The rows of a group lie close to one hidden flat surface of 11 dimensions, which may be shifted away from zero. Surfaces can cross.
(in the rows, 128 means zero)
Some rows, each with its group after it:
[ 83 122 146 108 123 126 130 107 149 142 139 105  61 153  95]
(1)
[ 73  97 110  85 145  98 119  78 161  87 120 158 120 109 122]
(2)
[125 150 143 100  64  93 143 118 115 165 103 118 186 126  97]
(1)
[ 94 111 142 152  82 152 107 121  80 159 150 142  74 123 104]
(3)
[122 195 149 124 173 108 101 110  96 158 122 113  88  90 118]
(3)
[148 140 118 155  80 160 158 137 100 122 152  71 119 139 108]
(1)
[ 91 114 166 116 112 114 101 166 145 118 155 148 146 140 155]
(0)
[134 173 113 136 163 158 141  83  68 115 153 140 131 128 134]
(5)
[160 130 120 128 121 103 159 156 158 118 112 102 107 178  92]
(0)
[174  81  90 160  90  51 110 144 127  94 104 115 156 126 128]
(2)
[113  72 140  90 118 129 128 148  45 122 101  74 124 149 130]
(0)
[ 80 148 136  91  97  95 107 169 160 106 126 117 109 162  94]
(0)
[160 192  93 113 109 142  87  86 109  70 107 143 193 173 112]
(2)
[123 179 152 139 182 164 133 169 101 109 142 149  60 113 138]
(4)
[143 130 128 175 135 134 109 159 138 161 160 127  87 110 119]
(5)
[129 155 118 127 153 153 118 125 166 147 193  67 174 100 126]
(1)
[ 81 108 126 110 119  79 154 128 158 118  90 135  85 125 139]
(3)
[126 114 133 151  91  93 133 185 141 124 113  88  93 132 144]
(0)
[154  93 142 145 101 128 155 109 147 116  76 131  86 130 134]
(5)
[129  64 110 170 132 163 142 179 159 155 189 124 120 119 141]
(0)
[155  76  76 132 134 123 126 179  85 184  91 115 158 104 117]
(5)
[153 176 149 132 143  68  88 127 126 168  81 124 126  97 126]
(5)
[145 160 125 160 122 155  88  73 131 210 113 140  91 143  95]
(1)
[174 124  92 165 123 153 159 141 138 142 126 187 151 139 119]
(0)
[168 154 146 149 120 108 137 184  81  88  89 129  92 166 143]
(4)
[109  80 175 108  89  83 184 134 122 135 110 132 102 115 110]
(4)
[142 124  96  95 178 134 116 140 116 143 115  91 115 151  82]
(0)
[142 147 124 124 102 141 225 114 124 128 150 125 162 126 101]
(3)
[ 83 118 138  94 110 109 163 109 216 119 146 138 137 125 112]
(0)
[131 231 101 154 129 178 102  71 108 120 129 144 135  78 136]
(1)
[170 146  79 144  81 127 180 146 111 119 113  90 144 163  90]
(5)
[143 181 131 159 180  70 156 146 110 130 174 137 142 133 169]
(5)
[147 120 103 161  66 171 134 135 120 109 159 146 138 151  98]
(4)
[139 122 127 133 141 134 128 129  46 117  90 108 102 135 159]
(1)
[153  73 122 132  88 143 145  24  92 115 157  98 158 105  92]
(2)
[ 83 126 112  95 133 117 178 154 140 143 140 202 181  97 122]
(3)
[142 112 105 171 127 123 152 167 146 146 123 167  69 123 114]
(0)
[161 100 169 125 118 107 117 125  59  94 104 113 117 170 143]
(4)
[106 123 119 145 102 149 111 134 114 144 149 136  69 102  79]
(4)
[ 90 147 150 104 169 131 110 132  62  84 128 121 110 103 173]
(1)
[165  94 155 137 102 143 163 111 146 173 178 112 196 104 111]
(4)
[103 121  73  86 158  73  93 113 177  71 103  92 121 131 105]
(2)
[115 169 127 107 131 185 157  73 140 179 132 111 113 119  84]
(2)
[140  94  78 149 141 135  97 116  90  73 116 165 133 128 158]
(2)
[112  96 142 129 185 179 133  68 128 131 155 128  87 138 162]
(1)
[138 123 153 126 148 133 157  68 101 176 164  40  79  99  82]
(5)
[ 88 133  97  94 131 130 148 118  70 120  81 156 111 115 117]
(3)
[139 171 145 132  83  94 163  94 120 150 102  82  95 119  89]
(3)
[110 170 145 103 106 140 127  97 110  90 122 143 145 162 134]
(1)
[122 103 156  72 107  94  99 124 139 160  80 146 183 125 100]
(5)
[104  97  94 130 137 118  92  99 116  47 130 154  88 133 134]
(2)
[127 107 121 132 116 116 168 146 172 135 166 156 182 136 133]
(5)
[135 122  77 129 167 187 152 135 104 158 164 153 198  95 134]
(3)
[ 89 115 124  92 103  84 132 183 140 116 100 169 108 166  88]
(0)
[109 125 166  92 149 132 136 161 105 120 187 113 146 169 111]
(3)
[172  84 146 179  51  99 161 153 117 139 129 101 105 138 108]
(4)
[ 95  92 168 103 131  87 170  98 152 129 116 171 156 118 173]
(3)
[134 116 117 138 149 159 162 108 139 153 137  55  53 129  97]
(2)
[129 123  90 147 112 123 115 136 177 198 142 115 175  87 115]
(3)
[104  90 103 146 165 111  66 142 124 119 118 162  81 102 155]
(4)
[118 134 123  67 175 123 129 114 129 111 149  53 144 169  92]
(5)
[124  77 127 134 100 146 151 137  80 124 122 171 135 121 133]
(4)
[137  96 174 125 143  86 124 160  85 135 108 125 141 148 181]
(1)
[133 127 114 150 126 102 120  72 186 140 144 161 164  73 135]
(2)
[135 171 121 125  89  82 135 132 198  84 108 113 123 154 101]
(4)
[159  87 121 162 104 159 169  89 179 164 128 109 106  86 110]
(5)
[125 116  53 157 133 171 140 126 125 142  96 180 142  73 156]
(0)
[ 85 146 121  74 121 149 107 128 120 134 131 142 138 163  79]
(2)
[147  86 143 149 117  71  76 180 126 125 125 140 141 151 149]
(4)
[129 118 168 143 143  63 151 125 118 161 116 150 104  94 156]
(5)
[129 100 150 135 153  77 141  94 142 111 105 104  68 115 148]
(2)
[139  76 150 180  98 101 114 127 127 121 128 195 122 112 173]
(4)
[121 158 116 115 107 132 183 102 115  98 112 110 105 146 105]
(3)
[123  98 149 159 140 153 139 125 153 166 167 195 142 104 167]
(2)
[ 94  84 113  86 150 134 163 184 150 114 173 137 181 163 127]
(3)
[147  68 162 176  61 115 155 177 109 169 147 154 142 122 144]
(0)
[146 154  60 140 142 125 141 150 152 102  79 119 144 140 157]
(1)
[157 130 100 160 121 134 176 133  86  97  93  92 106 114 171]
(1)

New rows. What belongs after each?
[125 166 114 120 122 157 132 138 102 125 160  83 104 154  76]
(3)
[102  94  93 130 114 114 163 153 211 125 132  88 129 105 136]
(0)
[108 130 154 100  98 102 190  91  94 136 154 100 118 143  80]
(5)
[183 116 139 135  90 161 109 130  95 129  99 100 129 164  99]
(5)
[123 136 126 134 156 118 138 129 143 142 119 193  69 133  95]
(0)
[124 117  99 112 164 144 154 119 199 133 158  91 141  99 109]
(4)
[153 111 104 141 132 165 137 138  87 130 135  73 121 154 129]
(1)
[125 150 184 133  97  57 137 140  89 146  95 112 110  94 148]
(1)
[ 82 107  95 105 118 141 132  94 166 180 112 167 140 121 101]
(1)
[114 120 162 125 156 125 113 131  98 125 137 116  98 139 160]
(1)
[129 122 119 127 105 204 143 122 122  58 184 122 117 191 101]
(4)
[113 110 108 119 133 147  94 167  90 160 136 108 124 147 108]
(1)
[137 148 109 141  81 171 113 137  98 143 142 131 152 162 102]
(1)
[132 195 104 145  94 157 113 139  51 165 126 137 115 109  74]
(3)
[170 157 150 140 149 102  49 138 141  76 138 141 171 184 168]
(4)
[142 127 105 148 163 120 180 148 119 121 110 118 102 113 156]
(3)
[125 170 123  96 155 158  43 128 106 119 111 118 114 152  93]
(5)
[131 180 113 150 134 114  93 125 138 148  86 164 114 129 144]
(1)
[127 182 117  86 207 144  75  58 125 128  90 103 118  97 119]
(5)
[ 89 142  86 137  91 158 131 131 146 117 123 164 103 108 108]
(0)
[151 139 104 170 145 134  84 197 124 149 136 156 122 133 135]
(0)
[ 81 180 147 153  57 130  91 140 122 101 120 173 111 109 162]
(0)
[164 137 103 173 125 158 114 184  95 125 149  87 127 149 145]
(1)
[108 159  71 111 182 144  91 110 139 147  94 144 151  96 146]
(1)
[103 127 141 176 123 131  88 198 170 128 180 157  98 126 163]
(0)
[157 105 124 161 140 111 154 151 144 131 108 158 128 126 163]
(0)
[117  80 125 156  79 124 162 161 132 156 133 136 102 145 121]
(1)
[116 138 122 134 147 178 117 105 129 143 187  97 113 124 111]
(3)
[145 125 102 160 160 130 127 150 126 147 126  51  65 115 136]
(1)
[133 134 172 125 108 136 135 107 159 117 162  94 166 144 143]
(0)
[131 123  91 122 178 157 156 105 155  89 106 204 135 144 153]
(0)
[147 137 158 115 132 105 127 125 122 120 122 149 169 155 148]
(5)
[ 97 123 110 122 103 122 136 158  97 131 114  95  86 120 105]
(1)
[173 193 156 153  83 100 134  85 172 100 141  83 116 163 100]
(2)
[126  71 135 127 132 191 154  75  74 161 151 115 124 128 131]
(1)
[ 75 106 109 103 108 130 165  86 158 147 123 155 139  95 116]
(3)
[121  68  73 141 163 192 108 115 109 133 140 122 139 129 164]
(3)
[120 141 139 133 110  94  94 200 188 133 153 156 165 153 132]
(0)
[155 138 113 145 114 134 119 123  61 186 101  96 136  92 120]
(1)
[ 87  94 194  76 118 127 138  93  72 145 148 114 144 133 122]
(1)
[149 147 102  89 124  92 109 115 124 170  60  91 178 169 100]
(1)
[114 169  98 156  85 120 125 185 138 111 120 146 115 135 128]
(1)
[157 157 139 118 111 107 135 123  94 120  79 186 148 164 117]
(0)
[112 133 122 148 136 104  98 130 131 162 114 169 100  84 130]
(2)
[115 112  66 106 151 189 121 104  65 165 133 109 128  97  80]
(5)
[119 129 112  99  99 104 157 164 163 165  92 146 178 150 106]
(2)
[101 127 162  90 151 153 165 122 120 143 206 140 173 128 109]
(3)
[ 98 105 134 101  78 103 101 204 132 158 149 119 156 152  80]
(0)
[ 92 145  89 107  90 139 151 120 118 121 124 153 125 134  75]
(5)
[103 146 131 105 178 128 106 148 135 106 116 123  77 164 135]
(2)
[123  92 137 151 109 170 151 129  98 142 158 167  88 133 105]
(0)
[110 138 130  75 153 121 101 121  74 112  86 157 186 147 162]
(1)
[136 152 155 125 114 142 142  63 148  99 142 131 158 159 151]
(3)
[113 158 139 120 110  92 112 126  91 130  63 183 111 114 132]
(0)
[169 152 145 149 203 168  73 103 132 143 167 108 135 121 150]
(5)
[134 161 164 134 149 152 168  96  76 141 154 184 151  97 149]
(3)
[118 139  60  97 129  79  87 143 131 147  69 127 159 101  90]
(2)
[ 61 116 104  74 127 145 148  69 101 129  82 152 113 103 114]
(1)
[128 115 172 137 133 145 126  96 148 149 173 141 165 107 161]
(0)
[137 105  99 145 177 143 115 141 112  92 117 105  63 128 146]
(4)
[ 72 103 147  85 136 141 134 115 119 116 141 176 121 111 115]
(4)
[173 136 127 162 164 152 130  65 151 172 127 110 131 122 159]
(1)
[176 166 124 126 140 118 135  96 162 152 122  61 159 138 108]
(2)
[150  82 163 138 133 122 168  83 112 137 133  85  94 103 131]
(4)
[144 117 108 145 126 152 144 130 189 160 174 102 177 135 129]
(1)
[118 120 117 143 163  60 103 104 184  77 113 138  77 104 160]
(2)
[130  85  95 108 155 128 162 111  97 108  63 134 147 144 180]
(1)
[ 84 144 128  85 137 134 147 138  68  73 144  53 118  94 130]
(1)
[136 189  81 118 125 159 130 141 138 135 156 110 176 139  83]
(3)
[107  79 136  82 124 149 123  75  92 132 151 121 159 131  97]
(2)
[148 114 107 157  77 130 109 193  46 169  98 142 135 145 121]
(1)
[142 160 141 135  99 106 160 148 118 143  98 146 123 100 112]
(4)
[137 137  90 117 140 116  88 123 120 156 118  78 129 111  83]
(2)
[106 170 142 112 102  90 149 120  90  99  83  91  86 111 126]
(1)
[120  84 141 104 102 111 140 115 127 160  94 138 134 107 106]
(5)
